Every row belongs to one group in each of 4 separate groupings. Each group adds its own fixed numbers to the row, and there is some noise. The rows also spread widely along 14 directions, which tell nothing about the answers.
In the rows, zero is written as 128.
Known rows, each followed by its group in each grouping:
[176 144 105 125 136 139 175 149 120 144  99 107 108 115 150 127 128 195
 171 138 124 183 108 109 109 142 134] -> Q965 (2) Q832 T
[107 139  67  98  92 169 153 140  80 131 130 161  97 134 159 118 124 127
 126 121 112 195 117 141  77 132 138] -> Q718 (0) Q628 F
[165 147 102 160  98 119 195 141 116 105 133 149 128 117 174  96 119 154
 113 147 113 132 120 110 131 122 115] -> Q84 (0) Q628 X
[147 139 110 143  63  97 171 130 128 125  94 158  81 151 163 141 132 178
 151 137 144 111 105 133 145  80 114] -> Q965 (1) Q385 C
[104 160  78 115 108  96 113 182 140  90 120 171  91  99 166  85  82 104
  89 113  80 109 132 164  70 111 108] -> Q718 (2) Q832 P
[122 126  91 146  67 118 180 141 154 190 110  55 125 176  35 132 100  99
 109 186 153 167 106  70 179 140  74] -> Q84 (1) Q385 C
[110 124 103 115  91 119 116 135 140 153 137 132 107 131 127 118 111 100
 111 121 107 134 128 129 118 111 111] -> Q84 (0) Q832 P
[130 122 127 156 107 106  98 138 146 106 182 189  97 118 130 108 131 161
 128  91  99 167 114 144 105 133 132] -> Q965 (0) Q832 X
[141 111 160 121 168  94 103 164 119 146 103 117 113 137 151  81 109  93
 110  91 115 143 131 145  82 116 113] -> Q718 (2) Q385 F
[148 154  91 147 136 169 186 167 110 101 183 102 156  69  86 135 135 164
 184 137  93 147 155 141 116 208 113] -> Q718 (1) Q832 T
[190 126 115 166 107  92 184 160 131  96 159 138 109  98 174  91 156 211
 142 139 149 141  88 104 136 115 126] -> Q718 (0) Q385 H
[132 127 153 140 119 146 175 162 144 142 158 136 131 105 124 100 166  95
 109 137 129  78 144 150 154  87 116] -> Q718 (1) Q628 H
[ 98 124 106  99 104 145 135 153 141 173 115 154  72 140 130 106 162 101
 106 109 133 131 134 159  97  89 118] -> Q718 (2) Q832 C
[139 100 136 100 152 143 100 153 125 189 143 140  83 138 135  96 190 115
 137  95 176 174 140 154  80 111 121] -> Q84 (1) Q628 P
[132  95 136 151  92 136 191 123  88 120 118 135 134 132 178 141 149 175
 148 117  80 134 102 136 126  71 133] -> Q965 (1) Q832 T
[146 160  99 105 136 128  98 139 174 202 110 140 112 114 160 104 123  77
  87 137 121 100 168 130 129 134 130] -> Q965 (0) Q385 H
[154 109 118 124  51  92 129 113 138 149 144 108  82 168 132  95 159 129
 113 103 140 107 111  84 151  79  86] -> Q718 (0) Q628 F
[146 152 124  80 130 133 140 154 104 107 105 105 123  99 157 144 103 152
 185 146 134 129 100 141 125 108 133] -> Q965 (0) Q628 X
[142 141 146 162 106 102 142 139 151 156 114 136 110 145 104 128  89 127
 127 141 133 160 118 115 144 125 119] -> Q965 (0) Q832 P
[136 122 113 171  77  60 129 134 132  91 143 139 152 103 170 112  67 127
 110 172 136 109 100 134 153  84 123] -> Q965 (1) Q832 H
[132 150  78 135 123 152 166 161 130 135 150 122 124 105 112 100 129 125
 115 135 107 165 140 125 103 174 112] -> Q84 (0) Q832 X
[132 160  94 104  96 169 207 143 123 154 105  94 131 121 106 145  91 123
 148 180 123 146 119 117 147 129 125] -> Q84 (2) Q832 T
[163 105 177 158 120  97 111 125 113 131 169 148 137 129 145 100 107 123
 140 130 166 145 118 151 135 102 136] -> Q965 (1) Q832 T
[101 140 143 131 107 108 165 170 154 141  66 146  94 143 127 134 110 128
 102 145 118 139  97 143 113  62 103] -> Q84 (1) Q832 T
[104  71 157 154 134  68  98 140 126 183 125 102 150 149 114 114 131  69
 114 136 197 129 134 156 127  77 103] -> Q718 (1) Q385 F
[146 121 136 152 128 139 147 124 128 184  96 131 133 145 153 129 117 123
 116 139 107 181 127 114 130 126 135] -> Q965 (1) Q628 H
[116 143 105 100 116 155 151 177 159 129 117 170  85 108 148 120 152 160
  98 123  77 159  93 133  97  87 121] -> Q84 (1) Q628 T
[152 162 110 133  96 118 186 138 114 135  47 108  82 163 146 141 103 168
 156 119  90 156 114 102 111 135 100] -> Q965 (0) Q832 X
[131 116 113 125  78 125 165 146  94 130 121 151  67 157 149 111 150 155
 150 117 165 166  95 152  96  76 123] -> Q965 (1) Q832 P
[136 143 148 132 123 116 133 148 133 142 107 124 114 133 112 132 100 125
 143 130 121 142 124 141 122 118 113] -> Q965 (1) Q832 T
[148 117 130 139  96 162 234 132  86 167 137  68 134 141  94 133 175 126
 183 159 200 122 136 128 162 113 112] -> Q718 (0) Q832 X
[158 138 120 119 115 128 150 156  75 157 104 111  99 174 121  92  70 105
 142 158 199 227  96 130  98 141 128] -> Q965 (1) Q385 P

New rows, each followed by its group in each grouping:
[107 122 113 154  81 119 145 130 145 170 118 151 105 154 107 136 116 128
 109 140 133 180 110 117 134 118 119] -> Q718 (0) Q832 C
[ 94 125  12 115  43 141 137 118  79 128 167 181  88 136 182  86 159 103
 111 123 157 131 146 175  74 104 122] -> Q965 (1) Q832 X
[130 134 111  88 116 150 165 145 139 162  84 119  89 124 153 143 153 153
 154 126 122 129 119 139 115  89 126] -> Q84 (2) Q832 X
[154 138 105 143  77  90 101 106 141 149 124 155 114 140 160 130  59 157
 122 160 142 197  88  96 138 121 142] -> Q965 (0) Q832 T
[117  92 127 154 132 126 199 175 107  82 135 124 128  94 125 155 191 218
 186 113 104 147  95 147 110 103 109] -> Q84 (1) Q628 C
[107 119  82 112  90 121 124 160 144 105 157 186  85 105 158 103 112 163
 106 142 132 203  64 146  92  87 152] -> Q84 (2) Q832 H
[ 98 104 114 153 135 125 121 129 151 170 140 136 164  98 126 148 120 118
 116 140  88 147 142 139 127 123 137] -> Q718 (2) Q832 T
[101 127  45 151 112  74 154 149 148 156  75 108 102 135 116 144 158 152
 144 127 145 117 150 128  98 126  85] -> Q965 (2) Q385 F
[ 80 126 103 122  96 117 155 148 125 118 106 158 109 117 153 133 122 110
 123 120  96  86 136 174 108  78 113] -> Q84 (2) Q832 C
[183 121 156 149 133  96  95  87  84 132 115 139 169 128 215 135  51 125
 157 121  99 150 148 129 123 147 140] -> Q84 (1) Q628 F
[121 111 188 163 122 113 198 160 148 121 119 130 117 120  99 148 158 165
 161 118 113  97 111 149 152  67 114] -> Q718 (2) Q832 T
[146 172 141 111 139 134  80 139 169 149 126 127 136 106 123 129  64  84
 110 116  38 111 159 112 143 172 114] -> Q718 (0) Q628 X
[103 126  63 174 106 105 140 138 163 169 122 172  90 136 117 135 185 153
 119 110 131 147 168 138  95 149  88] -> Q84 (1) Q628 C
[118 149 117 159  94  75 123 131 162 156  96 154 102 153 115 138  92 120
 112 128 116 130 132 117 131 126 100] -> Q718 (0) Q385 T
[ 73  87 124 158  97  94 135 145 114 107 131 180 105 129 160 124 165 129
 115  80  97 106 132 185  80  63 107] -> Q718 (1) Q832 F
[144 148 109 172 125  68 160 158 141  95  72 154 113  97 199 139 119 193
 143 110  68  94 134 134 103 107 110] -> Q965 (0) Q832 P
[172 119 157 100  74 151 141 117 152 142 177 118 144 107 160 103  82 102
  96 154  76  97  95  99 199  68 146] -> Q84 (2) Q832 P
[165 116 159 139 116  88 108 111 124 164 110 132  94 179 135 104  98 116
 133 105 154 172 126 111 116 122 114] -> Q84 (2) Q628 F
[149 174 115 106  89 128 160 150 137  82 132 128 143  86 150 144  61 140
 143 175  90  90 105 124 165 106 119] -> Q84 (1) Q628 T
[ 91 111  78 121  72 123 162 145  93 112 155 177 102 129 140 109 110 139
 130 165 199 204  71 165  91  73 149] -> Q84 (2) Q832 T
[139  81 153 177 121  60  92 110 126 157 147 169 117 151 158 107 139 129
 133 107 193 157 135 147 114  94 128] -> Q718 (2) Q628 F
[165 121 110 104  75 170 178 134 111 141 157 141 111 109 193 104 159 154
 126 150 138 132  97 130 145  68 147] -> Q718 (1) Q832 X
[152 130  57 185 141 126 216 171 110 138 122  81 134 118 126  68 170 128
 104 105  78 120 180 108  84 179  75] -> Q965 (2) Q832 P
[136 129 125 197  45  73 158 104 101  79 149 125 122 160  95 144  70 157
 174 116  96 134 123 115 142 153  86] -> Q718 (1) Q832 T
[106 113 185 160 116  63 150 158 144 107  78 101 134 135  96 167  90 148
 156 136 103 111  88 138 148  65  94] -> Q965 (1) Q832 T
[140 115 131 114 134 172 204 137  93 191 121  34 174 125  88 129 123  69
 161 171 163 117 157 126 164 137 114] -> Q84 (2) Q832 C
[128 126 128 138 147 145 158 146 117 141 141 103 150  96 111 149 152 128
 183 123 126 112 171 167 122 154 111] -> Q84 (1) Q832 X
[158 146 184  90 115 170 178 142  96 145 107 125  86 151 135 118 132 118
 161 106 119 122 121 146 124  92 132] -> Q965 (0) Q832 T
[139 128  84 151  90 122 138 121 103 155 155 117 132 148 126  74  84  62
  97 133 124 140 154 122 118 150 113] -> Q965 (2) Q832 P
[151 130 103 131  97 105 143 146 125 111 155 124 129 106 150 113 135 143
 146 147 151  94 121 144 144 101 117] -> Q965 (1) Q385 X
[ 89 107 125 145 142 111 131 192 113  88 152 154 139  90 133  99  90 131
 104 146 122 213  68 161  79 107 145] -> Q718 (0) Q832 H
[125 126  92 105 135 121 127 164 140 118 160  83 164  71 112 121 106 108
 138 159 121 107 128 130 142 131 111] -> Q84 (2) Q628 C
[190 118 177 124 156 150 108 132 115 130 190 149 153  79 186 104 142 135
 154 112 116 119 144 155 138 127 153] -> Q718 (1) Q628 X
[164 182 128 181 189 102 194 202 111  72 116 161 134  75 161  79 104 147
 133 127 126 129 165 169  62 179 108] -> Q84 (0) Q832 T
[ 68 111 103 193 125  79 146 139 126 190  70 144 125 174  87 147 138  96
 122 148 187 171 154 156  92 113  93] -> Q965 (1) Q628 T
[149  60 188 162 152 105 134 125  89 158 146  98 147 128 131 137 184 148
 203 103 186 126 143 168 129 100 123] -> Q965 (1) Q832 C
[ 85 166  54 115 107 132 141 154 171 153  97 124  93 113  95 148 134 115
 135 118  80 100 171 145 104 156  89] -> Q718 (2) Q832 X
[134 104 111 142  72 132 132 129 149 127 175 160  85 139 123 113 157 184
 112  99  78 189  75 100 130 105 129] -> Q965 (0) Q832 X
[132 136 116 104 132 126 133 171 100 123 114  93 114 126 136  84 100  88
 125 123 123 143 124 148  86 127 105] -> Q965 (1) Q832 H
[126 103  78 106 136 100 131 159 112 147 122 121 111 103 184  92 168 129
 139 152 224 142 116 158  85  74 126] -> Q84 (2) Q628 H
[113  53 179 219 115  25 114 107 118 123 142 112 171 147 134 116 113  96
 122  89 110  81 152 139 137  88  89] -> Q718 (2) Q832 F
[160 116 124 137 145 128 133 139  71 143 136 106 126 130 138 108 130 129
 182 116 172 171 148 159  88 165 119] -> Q965 (1) Q832 C
[123 125 148 141  92 107 145 115 171 152  98 114 142 117 133 175  99 135
 139 140  66  81 126 118 184  85 120] -> Q718 (2) Q832 X
[132 170  49 107  40  92  79 107 153 120 146 174  65 148 136 107  51 120
 117 127 128 158 125 117 108 150 113] -> Q84 (2) Q832 F
[147  85 188  92 139 149  94 141 153 207 174 118  98 144  99  83 174  96
 108 107 176 176 102 126 129  81 131] -> Q84 (0) Q832 T
[105 108 177 154 114  80 201 173 118  75 109 140 121 112 127 161 142 176
 183 127 132  79  92 169 140  46 113] -> Q84 (0) Q385 P
[ 84 153 113  98 135 138 182 212 115  88 127 116 100  92  85 112 156 115
 158 131 155  98 121 194  91  99 101] -> Q965 (0) Q832 X
[108 106 135 117 134 129 100 142 144 155 138 125 117 124 109 127 126 120
 124  91  71 157 125 134 102 124 119] -> Q718 (2) Q832 T
[147 124 148  94 106 134 124 166 115  96 185 155 105 111 146  80  96 120
 121 145 155 171  66 155 120  89 147] -> Q84 (1) Q385 H
[ 89 108 122 119  99 147 132 153 125 127 161 158 134 113 139 106 124  86
  81 126  89 125 114 164 119  70 133] -> Q965 (1) Q832 F
[111 157  80 135 111 124 137 158 147 143 141 176 118 101 135 108 108 118
  95 168 161 161 121 149 110 117 139] -> Q965 (0) Q832 T
[129 153 187 224 137  73 176 164 183 117  90 193 126 128 117 126  74 143
  90 137  83 138 126 137 135 114 116] -> Q718 (2) Q832 T
[131 154 135 211 116 104 180 142 168 175 120 189  98 155  82 128 142 135
 115 143 184 170 160 129 132 155 112] -> Q718 (0) Q628 F
[143 141 107 126 116 142 183 165 142 131 108 101 125 106 147 115 124 138
 111 142  75 129 114 113 127 117 108] -> Q84 (1) Q832 H
[151 126  71 129  81  95 120 134 104 144 122 121 106 147 171  85  78 119
 106 158 172 195 101 110  97 118 112] -> Q84 (1) Q832 P
[128 144 166 106  98 123 147 151 132  91 122 118 118 130 105 147  62 129
 144 120  57 126  87 117 150 113 116] -> Q84 (0) Q385 F
[101 126  74 139  81 109 156 148  80 111 142 113 152 128 132  97  69  71
 116 175 173 140 125 154 113 121 102] -> Q84 (1) Q832 C
